Every row belongs to one group in each of 4 separate groupings. Each group adds its own fixed numbers to the row, and there is some noise. The rows also spread widely along 12 directions, which tell nothing about the answers.
In the rows, zero is written as 128.
Known rows, each followed by its group in each grouping:
[136 143 150 104 134 134  70 132 164 152 138 135  87 123 132 137 161  99
  95 168 135 140 132 108  99 122 116 106 105 123 127]
q_781 q_723 (2) (0)
[179 149  88 101  69 160 211 121 120 128 113 172 168 127 125 116  78  91
 109  78 161 134 128 137 134 134 145 176 142  93 118]
q_781 q_63 (1) (2)
[112 143 120 125 152 140 190 201 155 121  86 150 167 105 156 125  91 141
 105 104 131 139 140 221 165 133 162 101 132 141 115]
q_769 q_725 (2) (3)
[128 130 130 147 101  71 156 185 132 142 163 100 138 120 167 112 105 147
 138 137 147 141 158 106 158 120 134 165 114  99 126]
q_296 q_993 (0) (1)
[139 157 121 102 117  75 198 160 132 115 147 102 124 157 180 120 123 161
 133 111 146 159 123 111 145  78 131 151 118 109 124]
q_769 q_725 (1) (3)
[108 153 116 174 135 147  99 140 127 138 162 101 135 151 144  85 142 126
 148 153 117 145  82 105 121 102 122  69  64 157 110]
q_296 q_723 (0) (0)
[119 128 103 130 115 163  96 129 160 124 164 126 178  89 183  86 151 117
 155 162 115 110 136 111 104 167  98 103 123 153 116]
q_769 q_694 (1) (1)
[ 85 134 173  48 139  91  87  99 124  96 151 129  81 175 102 117 158 149
 144 138 121 131  49 132 148  56 116 154  98 173 158]
q_781 q_694 (0) (2)
[147 153 124  53 128 174  85  91 203 140 163 179 119 138 151 133 154  98
  90 168 149 140 131 116  86 106 117 153 158 135 132]
q_296 q_63 (2) (0)
[117 169 142  75 114 125 116 103 145 153 148 138 163  92 158 149 132 127
 118 136 174 120 119  98 149 116 143 175 129 128 114]
q_769 q_993 (2) (3)
[166 137 182 159 115  89 111 168 100 153 152 134  94  61 129  77 124 114
 148  74 163 126 190 102 125 180 185 131  54  92  97]
q_296 q_212 (1) (3)
[154 120 140 104 172 142 176 188 162 107 115 147  98 155 127 125 107 138
 101 108 126 156 155 200 120 116 143 119 176 134 142]
q_296 q_212 (1) (0)
[155 107 112 106  73 155  93 110 117 126 116 124 118  99 135 131 169  55
 123 138 108 113 133  89 118 198  70 117 102 100 129]
q_296 q_723 (2) (1)
[162 139 124  50  91 111 103 103 177 141 147 126  73 151 166 163 179  82
  99 181 135 147 147  89  91 127  70 140 142  85 149]
q_769 q_723 (0) (3)
[149 134 134 152  98 137 124  37  82 137 164 108 159 116 100 128 102 129
 180 104 150  95 104  67 131 153 117 179 144 115 137]
q_769 q_694 (0) (3)
[111 116 159 116 151 122  56 163 169 137 139 119  86 131 137 126 159 119
  90 181 109 141 124 138 111 124  98  83  91 139 140]
q_769 q_725 (2) (2)
[163 135  86 147  71 182 160 116 121 157 132 153 143 161 105  93 107  99
 112 119 135 141 113 136 113 123 158 131  85 121 108]
q_296 q_725 (0) (1)
[114  96 176 138 140  93  99 131 110 114 122 109 100 134  95 123 150 142
 145 132  96 111 111 145 149 129 120 134 143 151 169]
q_781 q_993 (1) (0)
[114 130 142 186 145 113  92 114 128 123 168  83 148 111 150 113 128 145
 171 152 113 108 125  84 130 149 102 105 123 141 142]
q_769 q_723 (2) (3)
[148 127 110 113  65 146 109  90  96 142  91 116  91 152 113 143 175  63
 111 133  98 131  88 104 106 159  78 100  82 104 149]
q_769 q_63 (2) (3)
[ 94 150 134 177  88  76 144  54  84 159  94 113 164 123 107 152 118 163
 195 115 118  87  95 115 161 122 174 169 128 112 154]
q_296 q_725 (2) (1)
[ 85 106 144  93 112  92 129 142 133 105  94 143  97 153 124 133 170 112
 127 138  72 120  91 192 160 115 121 127 126 147 180]
q_296 q_723 (2) (0)
[140 140 122 111 106 194  97  66 106 151 128 112 128 149 100 147 139  85
 101 145 120 132  78  98 121 127  97 108 120 149 135]
q_296 q_993 (1) (3)
[114 112 140 122 137 141  82 135 182 109 121 152 135 100 165  92 179 129
 153 154  80 110 149 181 104 166 112  88 142 155 148]
q_769 q_725 (2) (3)
[132 131 103 184 120 169 133 145 189 161 141 155 174 104 146 108  94 114
 126 170 115 111 183 167 112 162 152 107 169 133 135]
q_296 q_723 (1) (1)
[130 163  88 145  99 141 169  66 142 183  82 127 149 162 116 184  96 132
 127 158 137 121 120 154 114 118 141 143 174  94 150]
q_769 q_694 (0) (1)
[142 137 123 199 133 129 134 158 165 135 164 134 175  86 160  80  94 143
 167 129 130 117 179 129 113 163 153 113 137 124 121]
q_781 q_723 (2) (3)
[169 132 129 174 116 153 102 108 113 151 213 109 105 176  95  90 112 110
 112 144 149 145  88  58 100  97 127 137  73 136 116]
q_769 q_723 (0) (0)
[ 99 143 123  96 140 128 157 125 143 107  98 144 156 127 128 134 111 139
 153 131 121 108 107 181 171 124 137 142 169 157 143]
q_781 q_723 (0) (1)
[167 122  84 106  95 164 149  96 159 131 161 138 111 210 133 125 136 100
  88 169 105 154  97 116  77  89  90 140 161 131 160]
q_769 q_63 (1) (0)
[117 129 141 116 161 159 124 118 178 127  88 164 114 150 107 121 141 135
 119 138 103 120 123 226 101 126 158  98 170 157 161]
q_769 q_694 (1) (0)

New rows. What belongs after each?
[125 113 105 146  86 168 104 108 135 115 158 139 182  88 151  83 140  90
 168 153  93 100 121 118 135 181  85 113 136 157 133]
q_781 q_723 (0) (3)
[113 170  89 126  95  95 198  96 122 136  45 111 186 126 161 168 131 167
 197 115 125 104 131 160 144 137 129 146 185  87 139]
q_781 q_993 (0) (1)
[111 146 133 103 133  75 156 120  98 124  82  84 115 142 142 198 125 136
 135 121 130 136  99 111 170 118  93 143 151  91 159]
q_296 q_63 (2) (0)
[157 123 123 116 106 206 120  52 117 138  87 170 121 144  70 122 144  83
 117 114  97 102 101 181  92 164 137 108 151 153 152]
q_769 q_212 (1) (3)
[130 109  89 204  88 140 190 104  61 122 106  88 203 127 115 136  68 130
 171  96 100 106  96 119 172 155  98 135 152 114 150]
q_296 q_725 (1) (2)
[ 90 123 171  95 147 118  26 113 146 125 131 121 113  69 133 133 175 106
 151 184 119  88 128 110 146 179  90 108 128 158 134]
q_781 q_723 (0) (1)
[170 129 122  70 141 167 189 123 119  76 121 162 152 121 109 119  73 125
 141  65 169 119 126 148 154 149 137 187 181 134 115]
q_781 q_63 (0) (1)
[177 156 151 113 187 140 157  87 131 113 115 100 111 142 102 170  80 163
 153  91 174 133 152 121 105 130 120 148 201  92 132]
q_781 q_694 (0) (3)
[117  99 100 133 121 142 162 204 177  89 118 158 179  93 186  99 129 115
 141 139  87 122 155 194 141 168 100 106 167 147 139]
q_781 q_723 (2) (0)
[167 123 128  44  82 124 148 140 142  89 161 180 102 151 145  71 167  98
 136  95 139 142 112 131 120 107 135 179 103 130 118]
q_781 q_723 (0) (0)
[137 162 128 124 143 109 154  75 109 110  90  90 120 162 131 154 136 151
 172 109 121 124 103 123 115 128 108 113 162 111 152]
q_769 q_63 (1) (3)
[143 122 164 122 121  85 115 110 137 149 133 142 102 109 112 141 118 120
 136 124 139 114 162 123 135 151 150 172 167  91 161]
q_296 q_63 (1) (0)
[143 148 140 134 182 109 162 160 177 129 154 122 121 141 133 153  62 169
 109 144 165 138 164 139 138  94 159 158 178 124 135]
q_781 q_723 (2) (1)
[129 117 161  99 144 145  83 136  99 107 159 110 133  75 132 121 129 104
 129  96 154 124 114  77 151 163  99 135  93 134 108]
q_296 q_694 (2) (0)
[107 114 129  48 135 102 141 117 138  92  84 109 106 162 153 187 177 130
 122 155  88 131  88 152 151 110  57 128 194 133 175]
q_769 q_725 (1) (0)
[103 168 109 198 121 140  90  93 129 180 166  88 171 131 142 113 108 152
 167 176 133 121 100  76 107 107 115  98  93 133 120]
q_781 q_694 (0) (2)
[ 96 168  84 128  68  92 174 112 147 168 104 137 192 107 178 152 121 143
 153 154 131 113 130 136 140 119 147 162 142 104 138]
q_781 q_694 (2) (1)
[138 154  66 147  47 145 153  61 163 172 126 155 136 201 135 103 153 130
 150 174  97 128 109 148  55  88 140 129 126 118 156]
q_781 q_694 (0) (1)
[123 125 149  88 112  90  95 127 148 142 190 127  68 190 119 119 132 120
  88 180 135 153  86 100 133  65 111 169  94 138 161]
q_769 q_63 (0) (2)
[136 158 126 127 118 152 137 101 145 129 173 162 149 145 134  76 108 136
 134 116 146 130  99 129 116 101 173 155 110 160 125]
q_769 q_63 (2) (3)
[155 146 119 153 126 155 124  70 127 132 161 120 176 103 137 118  98 131
 163 130 155 102 135  70 118 162 126 157 163 128 120]
q_769 q_63 (1) (1)
[101 128 130 175 124 126 143 168 120 140  96 136 118 147 117  96 128 139
 128 128  79 133 106 208 132 121 156  71  79 168 145]
q_781 q_212 (2) (3)
[135 148 132 208 125 157 118  97 135 176 195 129 177 100 111 107  55 124
 139 145 150 108 146  90 142 134 170 146 138 146 128]
q_296 q_723 (1) (3)
[130 169 166  96 100  36 132 100 116 154 124 128  99 112 136 154 134 148
 149 115 163 123 139  93 144 112 163 189 112  78 146]
q_781 q_63 (2) (3)
[ 98 156 105 197 129 136 119  99 148 193  97 109 152 157 119 154 106 149
 130 188 111 121 110 158 112 109 134  87 135 121 150]
q_769 q_725 (0) (2)
[120 184 105  84 132 123 195 159 179 129  61 161 166 105 187 137 141 130
 137 104 147 136 149 198 131 131 165 111 163 108 111]
q_769 q_723 (1) (0)
[105 148 105 227 122 103 129  99 105 183 156  60 161 147 137 161  89 167
 152 202 104 115 111  71 133 109 102 116 146 131 155]
q_781 q_212 (1) (1)
[ 70 150 136 123  68  27 131 136 141 151 144 135 175  75 192 127 141 139
 176 145 125  99 134 109 188 121 149 183 106 102 149]
q_296 q_723 (2) (2)
[105 138 129 137 137 115 108 134 177 139 163 134 158 114 166 106 115 149
 164 161 132 124 152 136 120 125 124 133 144 123 142]
q_296 q_694 (0) (2)
[131 147 156  74 111 105 105 159 154 156 118 172 102  92 142 112 148 106
 108 128 157 131 157 155 122 144 160 140  86 107 112]
q_769 q_212 (0) (2)
[131  80 124  94 104 164 141 129 100  91 106 130 155  92 123 145 115  78
 128 114  99 107 116 142 183 195  59 135 168 133 147]
q_296 q_725 (0) (3)
[180 154 137 128 118 159 149  76  77 122  85 119 130 102  86 137 109  91
 167  49 164 110 137 109 128 190 132 132 131  81 107]
q_296 q_723 (0) (3)
[153 116 139 183  75 131  90 118 149 164 165 161 107 163  93  46 146 124
 143 148 107 125 138 146  70 117 166 134  78 126 144]
q_781 q_993 (0) (2)
[106 124 119 165  72 146 106 103 105 164  92 144 179  56 113 122 127  96
 154 129 114  81 129 139 142 202 140 124 102 123 129]
q_781 q_694 (2) (1)
[199  93 103 164 119 187 175 132 134 102 151 137 131 161  97  86  79 122
 130  86 127 137 161 150  85 154 130 143 153 110 134]
q_296 q_694 (2) (1)
[ 90 131 109 186 118 141 178 138  82 150  78 113 199 109 113 159  80 130
 124 113 114 111  76 160 193 139 140 118 127 142 134]
q_769 q_725 (2) (0)
[176 106 149 169 120 175 100  63 126 158  94 164 100 136  43 135 127  85
 117 114 116  96 138 159  84 177 154 129 152 108 156]
q_769 q_723 (2) (0)
[ 85 151 142  48 134 121 131 118 115  99 125 128 102 169 126 136 141 122
 120 131 121 144  45 147 177  77 113 127 104 174 145]
q_296 q_63 (0) (3)
[100 135 148 124 140 125 118  73 108  98 122 116 188  69 143 139 114 139
 199 110 123  79 117 116 178 180 106 145 192 152 152]
q_296 q_63 (1) (3)
[149 103 119  92 115 150 139 128 135  91  92 135 131 101 137 132 145  86
 141 114 106 109 152 152 139 196  86 122 175 116 143]
q_296 q_723 (1) (1)
[140 163  76 152  84 150 159  89 163 157 104 154 137 198 144  97 155 137
 155 143  84 135 117 179  59  92 146  94 131 118 153]
q_296 q_212 (1) (2)
[144 146 146 103 132  88 108 111 157 116 168 115 104 138 162 113 172 143
 155 140 133 131 130  86 101 109 118 144 136 121 139]
q_769 q_723 (1) (0)
[120 156 127 139 121 118 110 107 138 172 100 117 148  86 141 185 129 110
 128 158 145 111 143 103 135 155 116 124 151  90 133]
q_781 q_723 (2) (0)
[114 131 115 116 123  74 175 203 171 124 106 129 123 130 194 134 137 154
 126 151 107 140 164 186 132 125 132 123 140 109 143]
q_769 q_212 (2) (1)
[116 156  96 116 108 172 106 134 173 162 139 132 178  94 176 142 125  86
 104 183 131 130 137 114 128 147  93  96 137 125 121]
q_296 q_723 (1) (2)
[117 118 140  84 116 181  66 103 157 114 133 177 129 104 128  85 175  85
 124 144 101 107 104 156 109 167 116 107 115 179 139]
q_769 q_63 (2) (3)
[135 122 196  53 173 110  86 136 161 108  84 145  57 126 107 145 180 126
 120 110 129 127 153 179 116 140 137 123 167 122 153]
q_296 q_993 (1) (0)
[107 165 107 134 142 160 101 151 193 131 118 141 142 126 188  92 159 134
 140 167 102 139 132 170  82 128 124  49 112 156 121]
q_781 q_63 (2) (3)
[ 86 158 119  94 131 133 136 147 103 120 118  87 174  86 164 164 114 108
 127 138 144 128  87  94 204 138  95 114 116 149 106]
q_296 q_723 (1) (1)
[142 127 147 169 111 134 123  70  94 134 139 127 128 142  79 109 112 141
 157 106 119 110  96 119 125 119 155 150 116 142 144]
q_781 q_725 (2) (3)
[142  97 154 151 119  74 141 138  94 108 143 104  61 201  91 115 137 154
 130 119  94 147  86 127 125  73 128 149  94 128 165]
q_781 q_725 (2) (0)
[148 111 170 100 155 141  79 178 143  89 195 142 109  84 144  51 134 124
 145 103 157 127 153 104 138 151 141 139  81 156  85]
q_296 q_725 (0) (1)
[108 116 121 106  93 107 149 188  89 101 125 119 143 104 148  91 141 108
 142  97 120 135  85 136 174 138 106 120  63 140 115]
q_781 q_694 (0) (0)
[138 134 133  88 125 143 168 140  94  88  36 151 144  78 115 129 122 102
 154  40 143 107 134 181 162 202 148 128 129 106 114]
q_296 q_63 (2) (1)
[103 153 137 202 154  96 172 119  75 156  97  70 153 143  91 164  54 170
 144 109 140 123  94 137 170 109 152 121 129 115 149]
q_769 q_694 (1) (2)
[127 118 184  66 140  74  36  99 123  89 179  92  72 120 142 120 198 120
 159 144 129 118 102  43 123 130  65 147  98 130 143]
q_769 q_723 (2) (2)
[ 93 126 130 133  67 114 106  68 106 142 154 152 136 172 100  83 152 131
 154 146  97 111  43 133 141  78 153 159  74 168 156]
q_769 q_725 (0) (2)
[ 82 167  89  70 101 159 117 127 176 156 117 150 203  79 201 162 137 100
 105 181 143 123 110 133 141 138  92 122 132 131 117]
q_769 q_694 (2) (2)
[122 157 110  76 109 143 149  97 136 146  73 117 136 144 150 176 156 117
 113 140 124 137 106 148 125 124 101 108 157 116 141]
q_769 q_993 (1) (3)
[137 140 120 123 184 157 157 165 180 104  96 147 178  83 175 133 116 155
 155 107 137 115 177 186 118 174 129 114 207 128 118]
q_769 q_212 (2) (0)
[129 124 115 188 111 126 123 108 181 190 108 151 147 128 126 144 124 134
 129 179 109 110 166 170  98 148 147 125 181 101 160]
q_769 q_725 (0) (0)
[126 124 141 135 125 101 130  81 129 115  80 123 122 125 126 141 153 137
 180 130  88  95 140 164 115 174 110 114 191 111 184]
q_769 q_63 (1) (3)
[ 51 141 141  84 140 104 103 145 134  88  91 120 148 126 169 111 184 156
 168 128  92 121  71 177 161 106 109  92 103 169 142]
q_296 q_993 (2) (2)
[181 135  78 129  53 161 148 102 151 147 157 141 133 159 154 104 147  79
 124 152 118 141 136  98  81 141  95 126 121  96 130]
q_769 q_723 (0) (3)
[108 172  95 131  85 105 134 133 195 181 114 146 149 133 198 124 176 122
 130 187 108 134 138 152  94 109 143  96 125 110 136]
q_769 q_723 (1) (0)
[117  88 153 113 114 154  91 114 131 109 139 177 139  96 109  86 148 102
 157 123  94  90 120 170 143 175 127 148 149 171 151]
q_296 q_212 (0) (0)
[193 134  90 119  41 156 160  85 150 138 148 176 123 163 136  79 154  87
 133 108 120 133 142 127  62 134 144 157 113  96 137]
q_769 q_723 (2) (3)
[ 97 159 127 119 102 126 123  56 119 162  69 136 174  84 127 179 140 124
 149 128 125  89 106 142 152 159 140 139 156 121 144]
q_769 q_725 (2) (3)
[119 118  92 142  81 152 138  75 150 163 132 132 141 173 110 154 114 116
 102 199  90 119 103 141 116 106 108 143 170 144 181]
q_781 q_694 (1) (1)
[ 91 147  94 177  88 124 136 106 168 163 173 151 172 175 138  98 108 148
 137 192  94 123  85 151 122  61 155 144 120 168 163]
q_781 q_723 (2) (2)
[157 154 105 125 149 185 152 117 111 130 143 106 118 183  95 132  68 118
  97 122 163 157  85 104 134 101 128 124 111 139 110]
q_296 q_63 (0) (1)
[157 129 138  85  84  51 166 121 126 144 118 126  83 155 138 171 131 130
 118 136 132 139 152 113 123 104 109 189 158  68 168]
q_781 q_212 (1) (2)
[152 123 126 134 137 158 172  93  84 124  96  87 157 128  97 186  84 121
 120 101 140 117 115 117 163 158  88 141 197 114 148]
q_769 q_993 (1) (3)
[137 113 108 139 134 198  91 111 170 160 125 122 124 142 114 154 122  92
  77 200 103 129 129 149  93 155  81  80 161 145 148]
q_769 q_694 (1) (1)
[173  97 156 188 182 145 130 136  78  95 181  75 121 136  79 118  70 132
 137  87 148 124 107  71 145 148 110 140 130 133 124]
q_769 q_723 (2) (0)
[205  99 173 157  87 116  99  70 116 158 132 150  73 130  52 108 129 107
 147 101 132 101 182 121  83 177 154 179 147  72 159]
q_781 q_993 (0) (3)
[ 82 104 166 141 144  59 115 165 126  95 122 123 123 116 128  92 126 161
 178 129  98 104 115 179 174 140 133 130 123 147 168]
q_769 q_63 (0) (2)
[105 154 157 149 138 107  77  95 155 178 111 128 159  55 132 176 109 116
 143 158 153  91 169 116 143 175 139 140 158  91 140]
q_296 q_723 (2) (2)
[196 139  64 125  55 211 193 119 131 163 142 181 166 143 117 114  84  76
  74 113 156 139 129 130  99 128 154 173 116 113  99]
q_781 q_212 (2) (1)
[178 130 146 135 136 127 118 139  80 125 189  71 110 113 131 126  99 119
 132 107 173 139 129  28 136 149  88 144  96 108 100]
q_769 q_212 (0) (3)
[173  55 160 115 105 155 121 109 101 111 125 144  62 154  35 129 104  77
  93 115  95 118 124 169 129 168  96 152 155 129 185]
q_781 q_694 (0) (3)
[138 117 106 162 115 161 161 149 128 132 100 132 132 177 111 108 127 124
 127 116  99 140 113 188 116 124 132  97 133 131 141]
q_296 q_993 (0) (0)
[129  86  97 167  41 144 147 145 139 145 161 167 156 135 133  62 125  93
 131 148  71 123 127 168 131 143 133 139  99 144 153]
q_296 q_725 (0) (3)
[116 127 126 200 118 145 163 121 105 119 169 148 178 139 101  51  60 151
 177  94 114 112  99 165 166 121 187 146 113 180 139]
q_296 q_63 (0) (3)
[179  78 145 160 155 136 176 143  88  94 127  93  93 162  61 130  62 129
 114  84 131 132 136 146 138 156 119 147 161 115 153]
q_769 q_694 (1) (1)
